There are 11 hidden switches. A switch that is on adds its own fixed numbers to the row, and there is some noise. The rows also spread widely along 16 directions, which tell nothing about the answers.
In the rows, zero is written as 128.
Known rows, each followed by its switches (1 for on, 0 for off):
[173  85 122 134  72 123 145 124 118 123 129 155 157 106 141 184 143 135
 149 148 125 135 125 152 208 132  73 156 111]
1 0 1 0 0 1 1 1 1 1 0
[111 144 130 122  97 163 147 157 109  95 110 122 161 135 134 107 174 121
 226 158 124 153 125 129 133 126 113 145 191]
0 1 1 0 1 0 1 0 1 1 0
[100 143 171 103 110 167 146 152 158  63 114 141 154 142 149 126 103 123
 147 137 121 137 152  90 115  94 100 120 168]
1 1 1 1 1 1 1 0 0 1 0
[154 145 141  81 101 126 141 111 166 116 116 133  86 117  93 127 106 142
 128 144 151 123 171  79 105 136  96 136 151]
0 1 0 0 1 1 1 0 1 0 0
[148 135 133  98 150 127 126 131 169 103 106 160  66 127 111 199 127  93
 111 145 121 184 118  80  71  69 126 133 182]
0 1 1 1 0 1 1 0 0 1 0
[194 106 114 158 105 115 134 123 179 171 134 149 103 153  83 130 120 144
  70  90 124 150 151 109 135 146 100  97  64]
0 1 1 1 0 0 0 0 0 1 1
[167  93 154 114  85 146 139 117 172  98 141 130 113 106  93  77  86 137
 102 128  96 166 128 129 116 141  82 140 126]
0 1 0 1 1 0 1 0 1 1 1
[187 126  37 165 106 133 119 136 177 188 123 159  84 164  67 127 215 150
 134 152 167 182 123 137 121 161 153 150 164]
0 0 1 0 1 0 0 1 1 0 0
[177 144 109 114  93 134  80 111 174  99 119 174  91 107 161 167 135 111
 115 103 109 154  71  80 159  95 111 162 128]
0 1 1 0 1 0 1 1 0 1 1
[101 117 151  44  89 156 117 149 186 164 138 149 121 102 130 107 140 154
 133  97 160 175  75 152 139 164 101 146 123]
0 1 1 1 1 0 1 1 1 0 0
[122 124 173  99  87 104 120 158 116 101 108 127 133 120 147 133 106 140
 200 145 147 143 145 117 141 127  81 128 137]
0 1 1 0 0 1 1 1 0 0 1
[134 116  88  87  80 154 158 141 145 142 119 159 100  89 119 149 177 136
 141 154 118 146 103 127 145 162 108 157 168]
0 1 1 1 0 0 1 1 0 0 0
[117 107 135 185 157 120 189 143  81 134 123 134  78 132 121 102 105 132
 132 144 137 102 150 111 134 154 112 155 118]
0 0 1 1 1 0 0 1 0 1 0
[194 119 173 169 113 133  60 111  97 137  79  99 187 172  90 130 169 123
 190  72  77 173 114 119 138  67  76 136 155]
0 0 0 1 1 1 1 1 1 1 0
[131  76 157  89 124 150 144 134 108 138 160 127 150 126 104 120 184 128
 181 117 175 185  91 191 147  89 119 171 162]
0 1 1 0 1 1 1 0 1 1 0
[134  92 128 147 166  81  93 126 135 147  87 148 118 125 140 179  98  91
 108 138 168 193  79 156 169 106  67 136 106]
0 0 1 1 1 0 1 1 0 1 1
[147 120 156 220 177 129 166 125  71  79 101 141 155 174 178 220 123  76
 150 117 117  93 116  90 199  46 135 129  83]
0 1 1 0 1 0 0 0 1 0 0
[137 123 148 175 133 153 134 143 174 121 145 153  81 145 101 105 106 175
 105 115  94 178 142 134 105 122 160 167  85]
0 1 1 0 0 0 1 0 1 1 0
[163 131 138  61 124  82  96 112 155 126 108 133  87  99 116 138  90  96
 127 113 176 165 135 103 113 107  79 114 164]
0 0 1 0 1 0 1 0 1 0 0
[175 121  83 131  95 123 169 138  91  94 127 154  83  89 137 156 152  93
 166 136 127 121 131 100 162 114 107 145 176]
0 1 1 0 1 0 1 1 1 0 0
[105 133 176  91 122 157  91 141 151 121  95 133 113 126 147 115 118 120
 151 106 106 151  78  98  97 119 129 151 158]
0 1 1 0 1 0 1 0 1 1 0
[128 117 101 135  90 138 128 159 142 160  89 168 106 127 149 182 174 140
 137 115 104 127 100 109 154 140 128 142 132]
0 1 1 1 0 0 1 1 0 1 0
[110 142 121  86 119 119 134 142 133 152 148 177  45  83 144 133 149 173
 154 109 172 139 112 123 146 125 140 200 136]
1 0 1 1 0 0 1 1 0 1 0
[120 128 127 115 103 152 153 142 134 146 127 167 123 106 138 206 187 145
 157 122 120 166  83 152 187 116 112 172 102]
0 1 1 1 1 0 1 1 1 1 0
[113  88 160  93  97 150 201 155 155 100 180 124 165 161 118 112 144 140
 157 118 193 159 164 162 138  97 123  99 136]
0 1 1 1 1 0 1 0 0 0 0
[115 144 125 189 118 126 162 189 119 139 114 150 105 178 147 148 145 154
 180 120 143 123 173 112 124 120 163 122 117]
0 0 1 0 0 0 0 1 1 1 1
[105 103 186 157 101 147 108 140 186  99  93 139 166 191 145 120 101 185
 136 164 148 116 119 126 145 127 126 164 111]
0 1 0 1 1 0 0 1 1 1 0
[ 72 167 149 112 158 150 127 126 159 128  90 133 129 149 131 124 122 149
 137 165 168 135 126 109 132 142 110 164 125]
0 1 1 0 1 0 1 0 0 1 0
[174 157 135  95 125 102 151 108 123 134 156 137  42  88  75 134 135 131
 154 111 146 172 141  90 115 124  83 149 117]
0 1 1 1 1 0 1 0 0 1 0
[142 137 151 133  99 140 116 165 155 123 132 144 149 163 131 153 162 138
 176  76 132 195 127 135 138  69 118 115 132]
0 1 0 1 1 1 1 1 1 1 0
[147 146  90 189 142 133 122 134 130 112  88 149 114 130 106 118 138 124
 145 166  99 170 133 129 132 116 120 160 160]
0 0 0 1 0 0 0 0 1 1 1
[145 147 174 116 154 131 151  88 133 107 102 103 151 177 107 157 102 124
 130 162 174  95 157  75 134 112  80 131 122]
0 1 0 0 0 0 0 1 0 0 0
[105 141 113 105 136 141 162 142 123 139  83 135 180  82 119 171 107 108
 118 150 112 171 149 175 199 146  26 112 117]
1 1 1 0 0 0 1 1 1 0 0

New rows, each followed by its switches (1 for on, 0 for off):
[159  46 110  76 126 121 177 107  74 177 144 127 136  99 117 154 181  72
 140 128 205 126  61 154 199 151  52 141 147]
0 1 1 1 1 1 1 1 0 0 0
[159 130 123 137  72 119 163 162 100 106 118 134 143 133 153 182 159 112
 197 102 122 130 160 113 168  85 103 101 152]
0 1 0 0 1 0 1 1 1 1 0
[134 111 123 157 125 149 141 149 142  82 149 176  98 111 140 128 122 146
 121 112 114 163 142 151 149  67 165 177 147]
1 0 1 0 1 1 1 0 1 0 0
[157 129 148 121 108 126 147 134 150 140 128 124 136 141  85 114 118 145
 139 116 136 166 170 133 121 135  83 108 123]
0 0 1 1 0 0 0 1 1 0 0
[176 145  95 176 102 143 139 140 131  92 114 150 125 156 155 149 142  92
 147 111 118 114 134  67 156 111 108 113 142]
0 1 1 0 1 0 1 1 1 1 0
[156 155  99 116 105 175 103 107 184 106 106 179 120 126 123 178 169 148
 114 153 121 146  96 103 162 104 113 197 156]
1 1 1 0 1 1 1 1 1 1 0
[103  74 173 112 107 139 160 159 165 103 152 137 130 162 143 152 119 139
 147 162 172 176 108 157 118 117 133 136 129]
0 1 1 0 1 0 1 1 0 1 0
[122 123 126 129 103 158 108 142 116 133  72 142 129 110 157 103 135 114
 137  98  78 102  95  99 142 130 115 153 184]
0 0 0 1 1 0 0 1 1 1 0
[144 117 128 157 105 177 156 141 187  72 183 177  90 155 138 127 149 162
 123 121 133 156 119 122 125  79 198 182 124]
0 1 1 0 1 0 1 0 1 1 0
[136 108 159 101 115 114 158 125  94 139  99 114 116 114 123 153 114 113
 161 145 148 104 128 104 150 165  65 131 123]
0 1 1 0 1 0 1 1 1 0 0
[179 101 127 132 109 186 164 102 115 119 152 137 152 118 118 139 165  97
 122 111  86 139  88 122 166 127  97 155 120]
0 1 1 0 0 1 1 0 1 1 0
[170 122 137 112 138 110 134 102 143 141 119 144  76 125 111 144 108 113
 109 128 167 115 122  72 128 138  88 145 115]
0 1 0 1 0 1 1 0 1 1 0
[140 145 140 115 102 113 116 135 155 114  95 170  72 102 119 187 132 159
 144 130 116 150 142 103 133  87 118 168 132]
0 1 0 1 1 1 1 0 1 1 1
[121 129  92 138 134 133 136 140 153 147  61 155  68 102  75 139 125 147
  91 171  86 152 181 126  88 141 120 162 190]
0 0 1 0 1 1 1 0 1 1 0
[129 162 156 151 114 148 133 124 152 124 174 139  95 155 102  69 155 216
 185 112 169 151 146 133 142 126 161 204  79]
0 1 0 0 1 0 1 0 1 1 0
[152 162  99 144 201 140 161 128 108 156 104 152  88 121 114 186 129  60
  88  90 122 152 110  91 138  90  92 118 134]
1 1 0 1 0 0 0 1 1 1 0
[131  92  82 152 128 112 136 168 165 156  99 171  82 141 155 184 124  87
 102 159 164 166  83 128 140 158 118 114 119]
0 1 1 0 1 0 1 1 1 1 1
[138 131  86 134 132 129 143 139 142 158 137 147  63 125 132  83 132 106
 134 130 176 139 109  98 123 192 131 133 129]
0 0 1 0 1 0 1 0 1 0 0
[148 140 145 154 158 116 108 115 122 139 110 116 154 146 113 141 119 110
 149 115 145 198 119 150 162 102  70 133 105]
0 0 0 0 1 0 1 1 1 1 0
[122 137 102 112  72 126  97 162 153 120  95 170 149 124 158 137 162 159
 179 123 166 135 140 135 185 111 107 149 171]
1 0 1 1 1 1 1 1 1 0 0
[117 192  76 152 179 119 144 141 131 112 103 159  96 132 122 145 140 102
 147 150 187 163 173 111 144  93 112 137 156]
0 0 1 0 1 1 1 0 1 0 1
[174  87 121 187 108 140 117 117 166 100 146 155 156 147 118  93 122 162
 103 117 139 159 109 173 206 103 108 172  84]
0 1 0 1 1 0 0 1 1 0 1
[132 117 105 124 144 139 130 129 135 156 118 167  72  77 139 166 129  92
 101 123 102 180  69 134 150 146 118 156 113]
0 0 1 0 1 1 1 0 1 0 0
[172 104 186 116  68  95 112 143 139 163 163 122 117 140 106  89 114 181
 179  74 172 155 148 133 152 165  75 127  57]
0 1 1 0 1 1 1 1 1 1 0
[145  91 169 163 124 180 110 111 148 131 152 111 160 139  99  52 118 146
 118 104  75 195  74 164 147 161 109 161  69]
0 1 1 0 1 0 1 0 0 0 0
[157 117 122 141  79 149 159 148 142 144 125 148 135 162 123 193 181 146
 138  86 103 136 169 110 140  91 142 105 131]
0 0 1 0 1 1 1 1 0 0 0
[159  83 111 138 113 110 109 142 110 120  96 141 105  93 133 154 138  94
 158 154  93 178  88 139 143 118 116 144 168]
0 1 0 0 0 1 1 0 0 0 0
[111 107 118 154 117 144 127 183 153 107  88 155 101 143 145 137 127 116
 135 129  88 167 139 126  81  93 173 125 199]
0 0 1 0 1 0 1 0 1 1 0
[109 135 185  86 138 136 105 143 178 110 116 147  66 125 118 138  94 156
 124 124 131 178 114 115  74  92 137 174 151]
0 1 1 0 1 0 1 1 1 1 0
[124 128 129 143 152 139 193 145 101 158 150 125 131 127 107 113 127 116
 135 103 157 153 134 146 174 149  80 110  86]
1 1 0 1 1 0 0 1 0 0 0
[136 140  96 144 125 164 157 128 177 112 144 188  74 164 168 181 167 139
 106 128 168  92  96  59 151 113 179 171 113]
0 1 1 1 0 0 1 1 0 0 0
[113 144 110 127 119 167 159 148 125 152 130 140 138 145 145  82 150 131
 138 103 164  97 147 108 154 163 108 139 139]
0 0 1 0 0 1 1 1 1 1 0
[154 132 134 117 110  96  65 112 196 115  84 149 111 173 107 116 126 175
 145 165 205 121 146  88 116 115 115 168 160]
0 1 1 1 0 0 1 0 1 1 0
[133 124 148  91 126 134 151 124 132 133 105 130  97 112  94 132 109 140
 120 139 133 123 152 116 116 136  90 152 142]
0 1 1 0 0 0 1 1 1 0 1
[121 136 139 159 144 153 141 114 100 126 113 129 164 128 139 107 134 134
 153 134 126 114 119 135 189 139 108 168 103]
0 0 1 0 0 0 0 0 1 0 0
[136 163 116 162 124 174 155 164 155 124 149 144 116 162 108  82 157 142
 154  93 117 173 156 110 109 122 141 124 131]
0 1 0 1 0 1 1 0 1 1 0
[156 143 129 145 154 151 178 125 140  87 205 136 128 158 110  67 123 123
 149 114 215 157 147 130 156  98 124 140 108]
1 1 1 0 1 0 0 0 1 0 0
[118 113 131 118  62 162 141 175 152 157 103 155 141 124 146 167 153 150
 146 114  91 147 120 138 156 151 111 122 120]
1 1 0 0 1 1 1 1 1 1 1
[132 104 162 108 143 146 100 127 179 122  79 145 135 170 111 174 125 130
 103 126 136 140 116 107 102  71 138 138 163]
1 1 1 1 0 0 1 0 1 0 0
[168 142  75 148 100 122 146 142 159 175 100 173  85 159  92 213 200 161
 125 122 150 129 158 109 144 107 142 141 129]
0 1 1 0 1 0 0 1 1 1 1
[147 126 142 130 105 103 177 158  99 102 129 136 105 109 130 128 107 112
 175 112 133 125 168 103 145 115  97 101 133]
0 1 1 1 1 0 0 0 1 0 0
[160  70 112 146  97 113 158 143 110 158 117 154  94  84  70 158 143 170
 125 155 103 168 140 197 165 134  98 178 124]
1 1 1 0 1 0 0 1 1 1 1
[110  73 148 148 177 128 139 154 156  91 128 160 111 161 143 141  95 108
  95 139 192 166 106 151 128  64 130 157 153]
0 1 1 1 1 1 1 1 1 1 0
[127 116 144 125 128 132 124 154 161 101 128 161 118 127 145 137 103 118
 120 110 153 173 110 134 149  92  92 141 123]
0 1 1 1 1 1 1 1 1 1 1
[127 124 149 113 132 167 189  84 128 107 115 129 138 123  96 117 119 144
  97 155 141  75 154 108 164 141  69 179 116]
0 1 1 1 1 0 1 0 1 1 1
[188 155 123 159 165 101  84  94 128 168 114 150  87 149  86 107 141 166
 109  50 173 105 140  93 166  87 106 183  96]
0 1 1 1 0 0 0 1 1 1 0
[156 123 126 116 142 100 126 110 122 158  47 118 112 137  74 217 144 101
 123 161 115 145 151  98 106 109  78 113 168]
0 1 1 0 1 0 1 0 0 1 0
[171  91 127 196 103 139 146 119 133  99 143 170  59 118 133 175 137 153
 110 127  55 141 115 113 139  99 180 189 101]
0 0 1 0 1 0 1 0 0 1 0
[129 126 158 102  99 138 139 144 131  92 178 153 122 126 148 127 166 156
 211 116 186 163 109 145 167  84 148 179 126]
0 1 1 0 1 1 1 0 1 0 0
[159 168  59 140 160 138 165 141 115 157 137 158  78 108 100 133 168  99
 115  75 148 153 143 119 157  98 118 131 147]
0 1 1 0 1 0 0 1 1 0 0
[187  78 114 159 122 141 131 101 119 113 132 151 127 127 111 117 138 119
 110 133 138 111 103 125 177 112 110 180 143]
1 1 1 0 1 1 0 0 1 1 0
[132 115 109 149 113 135 134 140 141 151 103 174 126 158 164 178 171 128
 140 134 162  98 102  98 168 131 145 150 125]
0 0 1 1 0 1 0 0 1 1 0
[123 155 126  88 174 100 171 147  92  59 133 163  67  66 171 175  67  39
 156 166 191 156 109  94 149  87  69 135 166]
1 1 1 0 1 1 0 1 1 0 1
[118 108 146 119 130 105 124 125 125 135  80 151 136 143 150 158 120 136
 130 144 199  74 122 108 184 122  80 162 131]
0 1 1 1 1 1 0 1 1 1 0
[199  77 152 130  68 117 121 146 168  37 145 140 133 146 110 138 105 130
 155 144 120 189 161 141 104  47 122 124 185]
0 1 1 0 0 0 1 1 1 0 1
[182 152 116 126  79 128 187 151 108  99 177 154  72 111 100 119 154 154
 199 113 145 131 188  89 136 125 107 140 138]
1 1 1 1 0 1 1 1 1 0 0
[164 109 159 129  97 126 140 134 151 122 125 135 106 125 125 129  85 124
 119 121 105 127 139  89 120 146 115 110 105]
0 1 0 0 0 1 0 0 1 0 0
[ 94 129 133 136 134 132 132 161 160  69 144 162  82 118 132  68  96 174
 165 174 179 166 143 149 125 116 157 194 154]
1 1 1 0 1 0 1 0 1 0 0
[167  98 139 128 150 113 110  98 114  93  96 109 176 134 123 161 108  64
 120 130 133 176 117 142 154  50  57 122 183]
0 0 0 0 1 0 1 1 0 1 0
[113 106 115 123 128 128 120 142  98 134  84 160 130 114 175 139 145 120
 142 100 165  72  90 114 207 112 108 169 151]
1 1 1 1 1 0 1 1 1 0 0
[139 111 197 127 129 148 147 114 135 147 141 130 133 152 114 158 121 155
 117  94 120 134 117 113 148 126  89 149  57]
0 1 1 1 0 1 1 1 0 1 0
[130 120 183 106 134 205 148 110 174  98 142 108 150 188 136  77 103 106
 100 100 126 109 121  70  74 116 154 121 158]
0 0 0 0 0 0 1 0 1 0 0
[120 124 113 136 128 145 133 134 148 117  99 154 125 163 128 149 174 142
 141 134 163 119 125 113 146  88 149 158 160]
0 1 1 1 1 0 1 0 0 0 1
[109 144 131 122 117 139 183 175 109 100 159 167  86  94 141 161 160 132
 201 120 140 186 129 144 152  94 136 152 120]
0 1 1 1 1 1 1 0 1 0 1
[168 120 163 108  49 149 120 128 151  84 113 136 184 138 112 169 169 168
 177 110  92 156 152 139 161  59  88 146 156]
0 1 1 1 1 0 1 1 1 1 0
[137 173 135 104 133 153 177 147  99 170 118 143  86 132 110 215 184 105
 175  89 121 138 135  71 121 118 122 108 112]
1 1 1 0 1 1 1 0 1 0 1
[153  91 106 183 130 165 130 147 196 167 128 147 137 186 114  86 111 140
  42  75 124 139 139 134 140 157 133 104  79]
0 1 1 0 0 0 1 1 1 0 0
[145 124 152 112  97 117 169 147 126 102 151 156 114 109 165 180 109 108
 143  80 137 142 142 112 166  87  91 109 107]
0 0 1 1 1 0 1 1 1 1 0
[151 145 122 160 123 120 110 157 129 117 138 167  94 120 157 126 131 127
 166  83 139 157 109 112 168  94 151 145 112]
1 1 0 0 1 1 0 0 1 0 0
[127 122  98 115 101 176 138 149  99 135 114 133 111  99 124 116 209 110
 197 145  75 174  71 135 113 133 152 171 214]
0 1 0 0 0 0 1 0 0 1 0
[139 129 150 119 129 121 110 123 159 141  79 134 122 162 147 209 116  92
 139 172 145 149  90  79 112 150  92 118 124]
0 0 1 0 0 0 1 1 1 1 0
[134  90  91 162 102 142 122 168 160 142 103 165 131 147 144 136 146 124
 123 128 131 154 105 149 157 137 136 127 132]
1 1 1 0 1 0 1 0 1 1 1
[102 126 133 142 135  91 113 159 119 143  41 147 172 164 165 215 141 128
 176 149 181 105 135 124 190  88 116 114 136]
1 1 0 1 0 0 0 0 1 0 0
[181 104  85 181 119 129 142 128  91  60 141 159 141 114 158 120 134  89
 148 122 143 131 128 140 203  66  98 164 166]
1 0 1 0 1 0 1 1 1 1 1
[ 99 152 169 107 130 183 133 125 183 130  97 150 142 147 139 151 103 143
  84 105  94 121 130  90 122 124 118 134 110]
1 0 1 1 0 0 1 0 1 1 0
[126  91 152  98  82 145 136 130 215 116 159 166 139 153 173 128 100 155
  87 135 190 113  90 114 169 156 114 142  78]
0 1 1 1 0 0 0 1 0 1 0
[130 153 175  87  85 152 113 119 185 124 129 141 149 138 100 154 146 207
 139 110 126 164 154 143 151  84 120 166 109]
0 1 0 0 1 1 0 1 0 0 0
[157 132 137 154 169 101 118 116  84 147 112 136  84 111 140 167 106  87
 136  97 130 148  98  97 160 111  92 141 102]
1 0 0 0 1 1 1 1 0 0 0
[119 135 136 156 104 128 118 183 135 148 108 157  90 130 116 148 150 175
 164  80  82 187 151 142 117  95 151 135 126]
1 0 1 1 1 0 1 1 0 0 1
[150  79 134 124  99 109  93 128 171  91 134 179 152 133 177 172 123 148
 108  91 180 142 119 166 209  34 134 168 128]
0 0 1 0 1 1 1 1 1 0 0
[185 114 109 146  73  84 135 128 124 139 155 159  80 109 105 102 149 182
 158  92 166 118 174 117 185 132 100 156  94]
0 1 1 1 1 1 1 0 0 1 0
[108 118 118 123 141 105 110 151 178 128 123 176 122 144 175 166 125 110
 130 151 207 176  88 135 158 108 126 133 125]
0 0 1 1 0 1 0 0 0 1 0
[148 153 162 127 124 126 155 122  70  97 130 123 132  83 121 138 119 118
 196 117 111 162 125 128 185 106  44 158 116]
1 1 0 1 1 0 1 1 1 1 0
[172 121 136 164 119  93 163 155 114 121 119 140  76 138  98 165 114 110
 152 114 115 157 191  91  96 102 105  92 136]
0 0 1 1 1 1 1 0 1 1 0
[142 152 124 148 148 134 123 108 130 139  81 116 125 135  97  86 112 109
 136 160 133 129 114  88 135 180  61 138 131]
0 1 0 1 1 0 0 0 1 1 0
[122 117 148 152 129 129 127 158 167 163 125 139 161 194 117 156 154 161
 152 122 191 182 131 168 157 110 122 126  92]
0 1 0 0 1 1 0 1 1 1 0
[151 145 106 112 101 112 149 128 111 107 112 141 106 125 124 154 162 133
 194 155 180 114 145  90 161 116  95 147 172]
1 1 0 1 1 0 1 1 0 0 0
[135 172 115 114  80 164 122 155 180 101 120 171 102 131 113 167 185 165
 179 145 102 196 127 118 103  90 150 164 187]
0 0 1 1 1 0 0 1 1 1 0
